The rows are grouped in 2 ways, from coarse to fine. Each group lies inside one group of the grouping before and may be the whole of it. The rows also spread widely along 4 directions, which tell nothing about the answers.
Some rows, each with its group in each grouping after it:
[0.256,1.754,-2.101,-1.915,1.694,1.582,0.930,-0.752,-0.225,-0.095,-0.066,-0.699,-0.855,-0.332,0.360,0.363]
z_279 fovu
[0.528,-1.833,-1.404,-2.205,2.213,0.099,1.149,-0.254,1.823,-0.030,-1.587,-2.585,0.622,-0.804,-1.056,0.899]
z_441 pivi
[1.316,0.669,-1.612,-0.673,2.118,-0.631,-0.160,1.085,-0.439,1.659,-1.443,-1.734,0.648,-0.899,1.551,0.284]
z_279 zeduz
[1.561,-1.154,-1.044,-0.800,1.705,-0.660,-0.057,-1.553,-0.881,0.600,-1.080,-1.551,1.130,0.177,0.752,1.389]
z_279 nes
[-0.052,0.276,-0.678,-2.207,2.367,0.951,0.900,-0.163,1.799,-0.264,-0.984,-1.914,-0.782,0.016,-0.681,0.689]
z_441 Rodil
[1.484,0.799,-1.537,-0.803,2.829,-0.190,1.387,0.294,0.406,1.220,-0.619,-1.665,0.137,-0.551,1.012,0.763]
z_279 zeduz
[0.707,2.019,-1.412,-1.251,1.995,0.766,1.503,-0.925,0.618,0.081,-0.128,-0.268,-0.834,-0.523,-0.025,0.151]
z_279 nes
[-0.095,-1.728,-0.530,-2.838,1.560,0.565,0.742,-3.016,0.759,-1.289,-0.908,-2.091,0.606,1.051,-1.001,2.037]
z_441 pivi
[-0.513,0.844,-1.077,-2.242,1.761,0.939,1.433,-0.856,1.647,-0.767,-1.171,-1.211,-1.100,-0.254,-1.347,0.290]
z_441 pivi
[-0.277,1.208,-0.897,-2.403,2.986,1.947,2.812,-0.929,2.643,-0.812,0.126,-1.673,-1.532,0.171,-1.188,0.799]
z_441 Rodil
[-0.493,0.782,-0.903,-2.847,2.499,2.070,2.059,-1.694,2.072,-1.412,0.165,-1.498,-1.247,0.312,-0.864,1.023]
z_441 Rodil
[1.539,0.508,-0.874,-0.881,3.292,-0.034,2.048,-0.747,0.601,0.922,-0.032,-2.028,-0.054,0.343,0.945,1.472]
z_279 zeduz
[1.925,-1.879,-2.403,-0.844,1.985,-1.067,-1.220,0.911,-1.129,1.930,-1.752,-2.880,2.558,-1.421,2.194,0.989]
z_279 zeduz
[-1.341,4.117,-1.539,-3.250,0.737,3.671,0.789,-4.806,-0.665,-2.680,2.229,0.796,-1.407,1.412,0.560,0.607]
z_279 zeduz
[-1.528,2.965,-4.330,-3.571,-0.862,3.741,-1.810,-1.057,-1.659,-1.813,0.194,0.801,-0.313,-1.692,0.906,-1.446]
z_279 fovu

New rows. What belongs after each?
[2.373,-3.086,-1.027,-0.693,2.628,-1.346,0.134,0.054,-0.999,1.661,-2.052,-3.238,1.498,0.081,1.220,2.293]
z_279 fovu
[-0.480,1.132,-0.855,-2.155,-0.100,0.958,-2.526,-3.227,-2.952,-0.868,-1.089,-0.040,-0.173,1.705,1.094,1.245]
z_279 fovu
[-0.282,-0.141,-1.835,-2.765,1.675,1.448,1.586,-1.076,1.998,-1.236,-0.562,-1.620,-0.350,-0.622,-1.366,0.473]
z_441 pivi
[0.204,1.711,-2.345,-1.947,1.271,1.716,0.249,-0.686,-0.671,-0.281,-0.416,-0.593,-0.532,-0.505,0.401,0.212]
z_279 fovu
[1.240,1.764,-2.715,-0.906,2.782,0.624,1.767,1.900,1.122,1.325,-0.435,-1.669,-0.159,-2.121,1.016,-0.439]
z_279 zeduz
[0.536,-0.515,-1.365,-1.397,2.033,-0.225,-0.273,2.236,1.265,1.263,-2.666,-2.504,-0.096,-1.585,-0.170,-0.109]
z_441 Rodil
[-0.850,-1.500,-2.296,-3.429,0.262,1.943,-1.852,-2.052,-0.434,-1.613,-0.891,-1.722,1.166,-0.277,0.353,0.681]
z_441 Rodil
[-0.144,-0.001,-0.927,-2.275,2.118,1.212,0.686,-0.668,1.252,-0.589,-0.990,-1.836,-0.452,0.003,-0.391,0.649]
z_441 Rodil
[1.689,-0.995,-2.766,-0.632,1.089,-1.153,-1.511,1.995,-1.079,1.843,-2.405,-1.706,1.532,-2.505,1.303,-0.392]
z_279 nes
[-0.495,0.569,-0.349,-2.425,2.177,1.095,1.996,-2.302,1.933,-1.467,-0.463,-1.197,-1.287,0.671,-1.598,0.998]
z_441 pivi
[0.521,1.177,-1.735,-1.701,2.128,1.255,1.275,-0.864,-0.211,-0.113,-0.272,-1.243,-0.833,-0.119,0.292,0.897]
z_279 fovu
[1.394,0.754,-0.810,-1.179,2.975,0.294,2.005,-0.435,0.291,0.565,-0.549,-1.609,-0.943,0.320,0.270,1.468]
z_279 fovu
[0.455,-0.940,-2.846,-2.309,-0.128,0.802,-3.105,-1.852,-2.605,-0.340,-0.751,-1.502,2.547,-0.530,2.315,0.657]
z_279 zeduz
[0.484,1.051,-1.784,-2.274,1.880,1.604,1.012,-2.797,-0.299,-0.925,1.088,-1.219,0.378,0.500,1.115,1.287]
z_279 zeduz
[-0.907,0.659,-1.840,-2.749,1.036,1.627,-0.623,-0.080,0.768,-0.770,-1.216,-1.303,-0.392,-0.890,-0.264,-0.267]
z_441 Rodil
[1.851,-0.853,-0.018,-0.774,2.921,-0.618,1.737,-2.189,0.033,0.437,-0.390,-1.770,0.400,0.978,0.221,2.309]
z_279 nes
[0.796,-2.488,-0.954,-2.057,1.907,-0.169,-0.561,-0.449,0.296,0.109,-1.806,-2.954,1.063,-0.090,0.084,1.584]
z_441 Rodil
[0.429,1.748,-2.806,-1.528,0.953,0.571,-1.202,0.994,-0.901,0.894,-1.176,-1.000,0.380,-1.761,1.881,-0.952]
z_279 zeduz
[-0.471,-1.088,-1.520,-2.571,0.555,0.882,-2.276,-0.803,-0.718,-0.623,-1.951,-1.727,0.739,-0.107,0.397,0.481]
z_441 Rodil
[0.036,-0.180,-1.330,-2.340,2.294,1.268,0.861,0.134,1.484,-0.215,-1.006,-2.089,-0.358,-0.770,-0.536,0.371]
z_441 Rodil
[-1.458,1.685,0.003,-2.805,0.365,1.463,-1.534,-3.079,-0.621,-1.756,-1.077,-0.231,-1.284,1.877,-0.185,0.668]
z_441 Rodil
[-1.050,0.110,-1.537,-3.123,0.516,1.862,-1.418,-1.877,-0.173,-1.482,-0.868,-1.182,0.042,0.291,-0.018,0.400]
z_441 Rodil
[1.306,-0.617,-2.094,-1.182,1.601,-0.485,-0.939,-0.218,-1.227,1.124,-1.180,-2.071,1.661,-0.462,1.873,0.827]
z_279 zeduz
[0.073,-3.548,-1.579,-3.561,1.696,1.952,0.193,-3.676,0.311,-1.891,0.311,-3.080,1.904,0.748,-0.155,2.478]
z_441 Rodil
[-0.606,0.360,-1.271,-3.028,1.639,2.258,0.772,-2.103,1.444,-1.542,-0.004,-1.374,-0.709,0.536,-0.648,0.731]
z_441 Rodil
[0.414,-1.213,-1.757,-2.182,2.119,0.790,0.271,0.397,1.353,0.027,-1.257,-2.515,0.441,-0.999,-0.099,0.484]
z_441 Rodil
[-0.541,-0.601,-0.903,-2.487,0.223,0.118,-1.761,-1.753,-0.204,-0.966,-2.142,-1.243,0.336,0.329,-0.607,0.700]
z_441 pivi
[-0.417,0.309,-1.507,-2.434,1.701,1.395,0.158,-0.495,1.118,-0.485,-0.982,-1.617,-0.401,-0.285,-0.518,0.391]
z_441 Rodil
[-0.165,-0.163,-0.214,-2.259,1.942,0.456,1.119,-1.983,1.241,-1.071,-1.233,-1.557,-0.572,0.925,-1.268,1.252]
z_441 pivi
[0.793,1.407,-1.134,-1.667,2.645,1.090,1.868,-2.344,0.323,-0.362,0.760,-1.240,-0.398,0.748,0.759,1.421]
z_279 zeduz
[-0.870,0.747,-0.749,-2.840,1.040,1.024,0.329,-2.082,0.906,-1.496,-1.083,-1.012,-0.905,0.404,-1.130,0.698]
z_441 pivi
